The rows are grouped in 3 ways, from coarse to fine. Each group lies inside one group of the grouping before and may be the whole of it. The rows also spread widely along 10 directions, which tell nothing about the answers.
In the rows, 128 means zero.
Known rows, each followed by its group in each grouping:
[ 97 181 147 158 192 161 154 161  81 149 167 137 140 115 101 185 111 103
 133 150 129 126] -> sose k_150 k_860
[177 110 138 156  94  89 163 138 114 171 157 159 124  87 106 127 170  81
 113  97 138 119] -> daril k_276 k_905
[ 47 131 110  80 132  94  99 146 100 126 109 160 140 129 132 166 151 161
 150 143 128 172] -> kodis k_390 k_475
[112 138 132 104 138 159 140 131 142  34 181  96 110 160 138 141 119 102
 126 152 124 140] -> sose k_159 k_459
[ 73 161 124 144 143 156 144 140 148  56 154 121 139 123 159 169 108  93
 139 155 123 134] -> daril k_276 k_314
[137 142 164 144 176 175 122 174  94 109 171 107 134 109 117 152 127 110
 119 114 133 119] -> sose k_150 k_107
[ 87 116  79 102  89 132  93 156 131 172 106 118  87 126  99 136 125  85
 135 145 125 142] -> daril k_515 k_72
[154 146 122  87 195 162 107 147  79 179 123  96 113 144  75 129 125 151
 120 132 134 137] -> panul k_926 k_92
[155  91 159 110  90  88 142 112 157 114 116 138  58 102 151 141  89 153
 127 124 126 163] -> ziseg k_689 k_853
[ 90 134  99  96 127 141 152 140 127 137 130 123  72 132 119 167  85 123
 123 178 127 165] -> kodis k_378 k_695
[174  93 133 162 117 146 152 187 115 114 193 120 128  81 128 131 174  75
 100  94 136 105] -> daril k_515 k_503
[145  83 124  97 120 138 116 185  98 128 148 115  94 114 117 132 137 145
 124 113 134 137] -> sose k_159 k_950
[164 104 138 107 117  90 161 148 104  73 176 138 117 105 157 136 154 129
 125 132 122 157] -> daril k_515 k_434
[128 164 107 120 189 142 170 111 110 144 130 124 149 164 123 130 111 168
 138 169 124 127] -> panul k_992 k_242
[145 101 150 128  98 101 208 104 185 159 126 150  88 113 164 143  92 158
 128 119 139 117] -> daril k_37 k_381
[126 149  95 177 118 144 180  94 170 115 140 132 169 158 150 103 125 134
 125 149 140  89] -> panul k_926 k_746
[ 76 148 151 121  84 117 113  69 208 190  86 144 115 147 111 134 110  82
 131 106 138 116] -> daril k_290 k_112
[189 124 132 136 116 141 130 137 114 117 127  99  82 110 127 108  81 119
 105 158 117 150] -> kodis k_378 k_788
[155 105 137  95  87  89 141 103 149  76 155 132 138 148 135 100 184 112
 123 105 134 131] -> daril k_276 k_230
[ 78 131 119  96 103  71 163 106 144 150 109 171  93 123 144 172 100 141
 157 158 127 168] -> daril k_37 k_581
[127 151 116 121 115 124 156 136 125  98 158 128  84 112 130 156  90  82
 124 177 111 162] -> daril k_290 k_692
[161 109 179 112 128 149 105 116 165 188  85 110  46 104 107 139  62 131
 109  98 132 140] -> ziseg k_486 k_350
[107 156 136 122 116 128 107 129 128  82 168 125 124 125 108 148 153  35
 120 135 119 152] -> daril k_290 k_692
[ 90 190 124 146 154 128 119  68 142 154  88 137 181 168 124 118 110 147
 145 149 130 119] -> panul k_926 k_746
[160 119 118 150 146 164 175 173 119 125 170 108 113 103 133 136 119 108
 112 138 128 108] -> daril k_515 k_434
[151 119 171  76  97  76 119  87 126  91 165 138 104 156 104 121 174  91
 118 108 129 164] -> sose k_159 k_950
[ 34 153 134 116 166 158 110 141 151 117  92 122 154 131 166 172  88 165
 160 137 124 128] -> daril k_515 k_503
[117 110 115 162 110 109 148 164 117 182 123 169 115  70 150 167 112 153
 132 124 144 143] -> panul k_926 k_92
[ 68 114 130 126 116 145  28 174 120 169  84 120 155 102 117 136 158 103
 142  81 135 123] -> daril k_515 k_434
[140 101 135  91 139 125 135 130 123 151 156 131 107 140  76 134 183 101
 113  95 141 128] -> ziseg k_486 k_350
[ 56 164 175 116 190 136 102 131 100 120 164 146 206 154  97 165 207 102
 142  83 145 115] -> sose k_150 k_107
[ 51 145 127 133 132 111  71 154  85 151 110 157 172 120 111 156 154 121
 158 118 126 141] -> sose k_159 k_950
[162 155 138 148 148 178 108 132 118  87 142  77 127 147 116  99  94 103
 121 149 113 115] -> sose k_159 k_459
[135 114 116 100 108 107 135 118 119 173 119 136 108 140  98 120 142 128
 117 133 135 142] -> kodis k_378 k_695
[204  93 121  99  83  68  97 131  81 106 140 125 138 126 114  67 196 116
 125 114 116 147] -> daril k_515 k_434

New rows, each followed by its group in each grouping:
[146  89 141 160  55  98 144 123 178 168  85 157  81  77 175 127  73 162
 116 122 135 137] -> kodis k_390 k_475
[ 78 129 161 130 115 103 152  82 195 126 102 167 136 124 192 164  96 186
 143 112 151 141] -> panul k_926 k_746
[ 76 161 159 154 151 188 100 104 193 126  76 103 154 142 159 128  74 155
 126 122 133  99] -> kodis k_390 k_475
[112 152 113 153 156 164  83 143 108 142 125 113 170 136 104 121 154  95
 126 121 129 118] -> panul k_992 k_242
[160  82 149 120  94  83 141 141 111  57 188 150 168 128 152 106 212 140
 129  88 142 124] -> sose k_150 k_107
[102 167 160  74 211 118 118 121  76  93 169 135 166 150 109 171 185 140
 135 118 136 167] -> panul k_926 k_92
[ 83 148 174 108 123 132  81  93 170 109  96 126  75 122 128 171  74  96
 130 124 120 176] -> ziseg k_486 k_350
[178 149 134 119 173 123 161 120  89 136 157 118 153 148  92 105 160 120
 126 133 123 112] -> daril k_37 k_581
[150 141  87 157 100 157 122 111 154 103 130  96 127 152 125  88 113 101
 116 157 127 115] -> panul k_926 k_92
[ 88 145  89 103 166 123 155 138  89 142 124 135 163 170 116 128 127 187
 164 168 122 117] -> sose k_159 k_459
[132 172 164  96 206 166 136  99 118 176 105  99 120 163  89 132  92 148
 117 140 129 128] -> kodis k_378 k_788
[107 145 103  81 113 101 155 120 123 124 143 131  61 134 117 162  99  93
 134 186 112 181] -> daril k_515 k_72
[ 91 154 134 112 184 114  94 111  99 187  73 149 197 152 124 126 145 200
 159 115 132 127] -> panul k_992 k_242
[182 115 128 169  98 145 138 122 153 165 144 121 113 115 112 101 136  91
  94 102 149 103] -> panul k_926 k_746
[ 20 150 143 138 104 153  70 110 202 105  85 124 140 133 157 160 103  87
 152 113 134 128] -> daril k_37 k_581
[126 149 124 104 177 150  95 151  76 177  77 106 113 124 105 132  73 175
 136 161 116 153] -> kodis k_378 k_788
[ 73 171  87 123 128  99 139  87 121 152 107 155 126 161  90 143 115 104
 150 182 111 150] -> ziseg k_486 k_350
[175 113 120 152  88 162 134 133 168 155 125 103  46 100 130 125  61 100
  96 137 139 135] -> panul k_926 k_746
[ 48 130 110 101 152 134 165 149 150 113 120 140 131 127 179 179  97 182
 160 154 129 137] -> daril k_515 k_72
[ 59 135 182 114 187 140 104 156 113 182 103 154 170 119 130 179 136 191
 155  78 152 116] -> sose k_150 k_860
[ 71 138  88 152  88 170 116 121 195 147  94 107 122 149 122 120 100  79
 134 138 135  91] -> daril k_276 k_314
[137 107 139 133 153 143 167 161 115 148 150 133 138 122 133 136 131 171
 129 111 140 101] -> sose k_159 k_950
[ 87  99 135 112  87 139  95 111 196 109 103 112  97 144 131 128 123 114
 130 102 138 126] -> ziseg k_689 k_853
[ 83  90 112 103 108 170  71 149 177  79 107  98 141 144 166 118 141 164
 133  94 153 120] -> panul k_926 k_746
[184 119 146 120 114 140  86 133 111  87 150  89 123 143 105  83 147  96
 115 113 121 126] -> sose k_159 k_459
[143 119 140 140 131 124 164 147 104 196 175 150 128 123  75 139 176  88
 113  97 150 101] -> sose k_150 k_107
[102 113 122 105 120 130  61 167 109 143  84 119 136 107 125 129 134 142
 149 104 128 138] -> daril k_276 k_905
[113 145  90 139 101  67 113 155  40 124 147 169 151 114 105 134 157 106
 156 173 110 165] -> sose k_150 k_107
[146 103 117 127 145 144 138 168  96 249  94 128 112 120  88 118 104 181
 132 114 138  95] -> sose k_159 k_950
[ 59 164 127 109 163 151  73 141 116 173  84 123 164 138 102 143 122 131
 154 123 125 120] -> daril k_290 k_112
[112 143 120 107 142 115 143 113 125 168  84 139 121 139 132 129  88 192
 138 160 124 139] -> kodis k_390 k_475
[108 136 139  73 179 121  96 134  95 157  88 130 118 131 133 155 100 198
 149 136 126 174] -> panul k_992 k_242
[191 113 183 149 115 109 197 112 141  99 186 144 100  94 153 145 131 109
  89 115 137 145] -> kodis k_378 k_695
[205 123 107 181  67 108 183 103 160 109 145 128 137 125 148  66 116 104
 115 151 117  94] -> daril k_290 k_692
[130 105 107 146  50 109 130  78 200 162  78 136 136 157 138  69 129 143
 121 121 138  94] -> kodis k_390 k_475
[103 142 101 138 123 135 152 124 128 215 116 140 133 161  79 122 128 123
 138 140 142  92] -> sose k_150 k_860
[ 88 113 120 111 131  77  97 125 100 127  97 158 184 138 127 120 181 182
 166 109 128 132] -> ziseg k_689 k_853
[188 107 121 125 136 128 135 134 106  87 150 111 182 150 130  64 191 165
 113 113 131  99] -> kodis k_390 k_475
[120 100 116 168 120 144 204 132 172 201 117 149 141 120 146 127 117 169
 119 114 156  74] -> kodis k_378 k_788
[176 132 109 143  76 124 138 123 135 118 156 111  81 121  95 108 127  33
 105 149 119 135] -> daril k_276 k_314
[ 73 158 128 126 138 142  52 124 115  88  88 111 176 145 136 118 130 129
 145 141 118 147] -> kodis k_378 k_788
[102 124 141 158  88 113 101 111 154  80 121 141 196 149 161  98 161 142
 150 105 136 102] -> sose k_150 k_860
[117 151  65 159 123 130 130 133  88 122 131 125 192 157 106  88 163 116
 134 171 118 109] -> kodis k_378 k_695
[137 130 174 114 125 113 166 101 170  84 143 130 105 118 177 150 100 137
 126 128 125 147] -> daril k_515 k_72
[146 109 126 145 122 119 187 149 132 223 128 154 106  94 110 146 125 127
 121 109 147 100] -> daril k_276 k_314
[109 152 120 130 135  74 131 117  79 122 163 177 180 127 113 146 202 109
 136 126 136 156] -> panul k_926 k_746
[143 144 181  89 129 149 136  74 197 132 132 100  92 161 109 122 110  91
 108 104 136 118] -> daril k_290 k_112
[153  90 199 127 102 103 134 130 147 149 131 153  87  71 154 162 121 134
 102  79 147 158] -> kodis k_378 k_695
[ 82 167 114 146 163 106 136 141  73 145 167 172 166 115 105 180 177  81
 136 142 129 159] -> panul k_992 k_242
[134 116 120 121 120 159 138 191 102  57 204 104  60 100 126 171 109  67
 112 157 121 166] -> sose k_159 k_459
[144 144 105 141 152 155 134 152  82 108 166 108 152 138  98 115 159  94
 110 152 123 125] -> kodis k_378 k_695
[164 119 151 132 138 138 112 148  98 106 160 115 137 113 112 118 167  96
 103 108 133 137] -> kodis k_378 k_788
[ 86 124  99 149  83 146  69 145 147 185  93 131 106 107 110 139 115  88
 124 118 144 136] -> panul k_926 k_746
[205 160 180 105 143  90 159  86  92 121 152 127  83 137 105 123  90 126
 118 159 112 167] -> sose k_150 k_107
[ 56 154  84 140 131 122 147 120 133 140 124 146 190 158 128 131 162 116
 154 148 128 101] -> daril k_515 k_434
[150 149 119 138 149  90 191 112  92 195 151 159 163 140  85 121 176 113
 133 129 129 103] -> daril k_37 k_381
[137 157 127 110 184 152 104 164  68 145 123 104 142 122  94 131 124 130
 135 137 117 132] -> daril k_276 k_230
[127 135 153 136 131 109 103 162  71 182 133 151 103  86  94 163 120 101
 129 120 124 158] -> sose k_159 k_950
[150 128 120 159 148 112 159 145  99 160 128 145 188 113 142 108 155 165
 141 121 126  94] -> daril k_515 k_72
[196  93  99 121  79 105 169 140 122 141 173 127  94 124  91  98 174  71
 104 124 135 118] -> daril k_276 k_314
[ 92 147 116 119 118  74 139 117  99 184 130 171 144 128  91 152 170  91
 147 131 126 141] -> daril k_37 k_381
[173 130 121 150 107 157 122 128 139 117 144  98  66 117  94 117  95  55
 101 147 115 137] -> ziseg k_486 k_350
[146 144 138 128 150 134  79 135  91 134  69 107 163 145 136  87  86 212
 159 144 115 119] -> sose k_150 k_860
[ 56 175  80 149 129 133 123  99 132 178  73 137 167 167 109 119 102 132
 150 179 122 116] -> kodis k_378 k_788
[187 108 191 139 142 106 149 121 118 115 155 138 167 121 145 105 162 165
 123  78 138 106] -> sose k_159 k_459
[ 41 115  94  87 122 115  88 152 129  80 100 134 166 143 164 142 148 171
 176 134 127 143] -> daril k_37 k_581
[144 101 161  92  61  71 139  75 191 128 123 150 102 136 140 113 145 115
 121  97 137 139] -> daril k_290 k_692
[ 69 139 134 100 137 135 159 118 170 114 136 134 100 138 144 177 104 116
 140 140 135 142] -> daril k_37 k_581
[169 133 165 100 134  69 130 121  84 123 144 155 145 109 124 125 160 140
 135 115 119 156] -> daril k_290 k_112
[147 108 107  90 161 106 189 148  99 176 128 147 158 140 126 115 149 218
 149 129 134 101] -> daril k_290 k_112
[138  99 124 112  96 119  76 155 106  75 132 111 138 131 136  99 152 135
 139 117 123 139] -> sose k_159 k_459
[136 153 169 113 160  75 149 156  56 124 173 174 118  68 125 193 137 109
 133 138 115 189] -> daril k_290 k_692
[153 171 175 144 175 164 162  89 145  93 150 100 146 165 132 114  95 134
 121 138 121 102] -> sose k_159 k_950
[149  93 169 144 114 112 137 141 150 145 118 145 131  85 164 133 129 157
 132  80 142 116] -> daril k_37 k_581
[157  96 131  96 133  89 189 148 113 202 126 163 106 102 129 143 122 190
 134 120 137 127] -> daril k_290 k_692
[144 142 147 141 148 114  80 176  52 160 115 132 127  68 117 147 119 114
 136 130 110 161] -> daril k_515 k_434
[178  92 159 153  84 122 135 118 163  83 131 119 138 126 173  83 119 161
 123 101 131 105] -> sose k_159 k_950
[ 91 129  93 113 168 174  87 176 100 127 116 105 154 134 126 135 133 167
 140 130 140 125] -> panul k_926 k_746
[141 165 143 149 173 139  62 130  72 153  92 106 162 129  78 105 131 120
 138 126 109 124] -> ziseg k_689 k_853
[131 131 105 123  83 108 110 135 125  89 122 125 116 117 144 115 107 113
 141 162 109 152] -> daril k_290 k_112
[ 94 138 139  93 159 153 146 143 124 181 132 125  83 138  96 173  93 133
 132 137 139 134] -> sose k_150 k_107
[165 149 186 110 186 156 136 132 112 141 159 101 108 119 102 147 130  93
 105 106 128 130] -> daril k_515 k_434
[141 179 100 160 183 131 108 136  54 124 112 126 204 134 126 102 126 176
 149 165 114 127] -> panul k_926 k_746
[154  90 187 117 129 106 154 123 144 100 160 143 154 128 158 123 171 170
 128  69 147 112] -> sose k_159 k_459
[ 74  96 105 115  93 149 148 109 202 158 111 126 145 186 128 105 145 152
 138 101 154  71] -> sose k_159 k_950
[114 151  96 104 160 121 109 125  86 139  84 122 176 164 118  94 130 201
 149 164 114 126] -> kodis k_390 k_475
[105 141 108 122 176 182 108 173 109 127 131  97 173 139 112 121 144 133
 137 125 127  94] -> daril k_290 k_692
[ 99 138  60 115 141 131 108 162  70 148  80 117 150 155 119 102  87 203
 170 190 106 126] -> sose k_159 k_950
[141  91  82 138  89 107 124 191  91 199 110 143 101  76 121 129 125 130
 136 137 124 133] -> daril k_515 k_72
[105 203 155 119 173 124 106  56 127 129 120 128 170 178  97 127 138 106
 131 138 128 141] -> panul k_926 k_746
[101 146 114 118 155 155 138 140 109  68 182 111 162 170 110 128 168 101
 132 141 127 115] -> sose k_159 k_950
[114 189 132 141 193 119 175 138  66 123 174 150 170 120 106 168 148  99
 137 156 117 136] -> daril k_276 k_230
[165  67 105 120  87 107 100 154 120 162  86 121 105 113 121  87 130 177
 137 109 129 120] -> ziseg k_689 k_853
[133 163 160  80 185 117 146  70 124 125  90 117 147 178 135 112  95 209
 140 155 121 143] -> kodis k_378 k_788
[108 134 108 169 141 108 149 171  81 150 114 168 167  82 158 148 118 185
 144 154 123 132] -> kodis k_390 k_475
[170 113  99 133 115 117 169 117 133 160 105 129  91 131 120 104  82 165
 130 161 118 123] -> ziseg k_486 k_350
[160 112 124 119  92 123 153  94 172 152 111 121 105 152 123  90 120 142
 107 129 135 112] -> kodis k_390 k_475
[112 142 103 103 122 125 106 105 133 103 130 119 128 163 119 120 143 106
 131 149 124 153] -> panul k_992 k_242
[ 74 152 146  59 140  61  80 112  88 164  83 167 149 133 111 153 145 161
 168 126 118 176] -> daril k_290 k_112
[146 108 111 130  93 139 103 171 114 108 169 112 108 105  94 126 177  36
 109 109 133 131] -> daril k_276 k_314
[ 88 145 107 109 186 156 176 156 115 162 151 131 158 144 107 155 146 142
 138 135 137  97] -> daril k_290 k_692
[157 136 108 133  98  84 106 127  80 186 123 140 132 122  70 101 169  72
 131 129 116 134] -> daril k_37 k_381
[153 152 166 162 135 158 118 120 138  90 133 100 126 124 145 118  79 117
 124 136 117 122] -> sose k_159 k_459
[141 144 100  96 100 117  99  92 134 102 119 107  98 165 110 103 118 108
 126 164 121 164] -> panul k_926 k_92
[ 81 158 123 167 169 176 107 183  89 129 146 123 177 121 113 153 139 113
 142 129 133 103] -> sose k_150 k_860
[ 86 159  86 137 115 128  64 134 108 180  65 119 147 133 104 110 110 110
 155 157 109 128] -> daril k_515 k_72
[207 117 165 157 131  95 149 154  79 102 156 145 128  67 156 123 131 153
 107 126 120 153] -> kodis k_390 k_475
[201 111 131 134 101 115 137 121 131  98 157 115 155 135 123  68 173 107
 113 110 125 102] -> daril k_290 k_692
[ 59 154  94 118 179 168 106 175  93 171 101 114 151 129 112 156 112 140
 154 151 123 119] -> daril k_515 k_434
[ 93 123 158 154 106 107 158  87 186 145  95 160 165 143 175 124 104 189
 150 107 140  96] -> sose k_159 k_950
[102 159 134 120 183 156  60 150  76 165  76 107 165 130 101 122 117 155
 140 132 121 135] -> kodis k_378 k_788
[177 136 131 105 140 108 111 146  68 103 152 112 123 118 107 115 148 106
 124 144 106 157] -> daril k_515 k_503
